All rows are made from the same 5 directions, up to rounding. Whole rows:
In the rows, zero is written as 128.
[[159 184 126 124 161 151 155  91  83 142 162 159 106 143]
 [119 155 127 138 151 157 180 152 108 161 131 167  91  93]
 [125  74 122 142 100 113  99 142 169 108  99  87 153 139]
 [140 192 122 110  95  89 104  82 128 105 142 137 133 115]
 [157 176 135 129 156 143 128  87  93 121 153 142 112 149]
 [ 92 138 124  72  85  73 112 130 136 135 143 141 159 105]
 [112 144 170 111 172 136  95 117  93 108 146 135 118 142]
 [136 102 132 123 155 148 134 129 111 139 139 124 135 160]
 [186 169 119 163 112 120  88  61 139  76 123  98 127 158]]

Rows cut short, each followed by the rest of it:
[143 105  95 162  68 106 122 133 187 113] => [ 89  95 142 113]
[ 86  83 126 136  95 111 127 184 173 131] => [ 90 116 134  85]
[ 61 118 147  89 124 108 134 179 127 151] => [129 155 128  79]
[148 182 111 120 124 128 159 102 107 146] => [150 158 116 118]
[115 111 113  99  85  88 114 129 151 130] => [129 119 162 125]
[120 135 120 178  86 116 120 150 181 101] => [ 77 112 106  72]
[101  43 140 113 132 124 101 162 146 126] => [116  94 162 157]
[172 108  65 148  73 120 169 119 166 153] => [116 112 151 138]
[ 92 175 158  92 138 107 109 125 103 121] => [147 158 117  98]
[153 146 151 179 168 166 113 114 118  95] => [113 116  92 139]
[170 100 108 118 104 107  90  80 141 106] => [138  86 176 194]
[154 110 113 134 116 125 119 109 139 121] => [127 105 147 159]
[ 96 124 178 128 132 101  38 122 142  60] => [109  96 131 125]
[174 131  95 175 141 175 192 129 126 158] => [121 136 102 134]
[169 134 135  99 163 136 103  67  84 119] => [173 118 153 208]
[105  42 135 112 159 153 144 175 122 161] => [129 117 149 159]
[102 111 160  94 133 101  67 119 124  97] => [136 109 154 149]
[112 142 153 128 119 104  75 117 140  85] => [117 113 129 117]
[156 151 103 185  93 130 139 122 167 110] => [ 92 115 105  97]
[161  91  86 163 122 162 188 147 145 166] => [114 122 126 140]
[ 82 172 188 140 192 160 125 160  91 117] => [124 165  66  78]
[131 127 122 128 156 159 175 144 104 165] => [141 152 113 128]
[149 122 147 114 142 117  69  82 115  89] => [145  98 154 186]
[ 82 174 182  97 173 127 103 133  84 116] => [149 163 101 101]
[139 123 125 123 157 155 158 129 102 154] => [146 142 123 148]
[122 179 161 155 157 144 111 121 113  98] => [120 141  84  99]
[153 156 115 122 108 110 117  90 128 117] => [139 125 138 140]
[138 141 158 187 140 141  77 118 149  65] => [ 90  97  97 119]
[165 148 118 105 132 121 117  74 104 125] => [162 125 150 178]
[ 66 136 142 116 141 138 177 197 118 170] => [121 177  94  53]
[162 146  75 153  66 110 159 114 168 137] => [110 123 133 107]
[ 77 117 154 121 139 127 125 174 131 131] => [114 141 113  87]
[144 190 144  98 124  95  75  61 105  88] => [158 129 139 149]
[169  65 109 104 159 155 145 107 100 160] => [163 108 171 223]
[139 108 106 150 118 142 158 145 145 146] => [113 124 125 123]
[101 174 178 130 196 162 130 139  78 124] => [141 166  77 104]
[151  93 126 125 157 152 132 117 110 138] => [143 114 143 182]
[110 124 115 141  78  99 121 149 173 117] => [ 97 118 131  85]
[ 88 124 157 115 151 131 121 157 116 130] => [127 142 116 106]
[105 135 145 157 137 141 131 160 139 119] => [101 134  95  85]
[107 138 121 109  83  86 109 130 153 119] => [121 127 144  99]
[122 173 146  95 142 114 111  99  96 121] => [158 149 127 131]
[124 142 123 101 129 121 143 123 111 148] => [149 147 134 129]
[126 134  90 126  84 113 174 146 150 162] => [121 145 131  92]
[ 53 114 139  67  93  77 120 174 141 147] => [130 150 151  76]
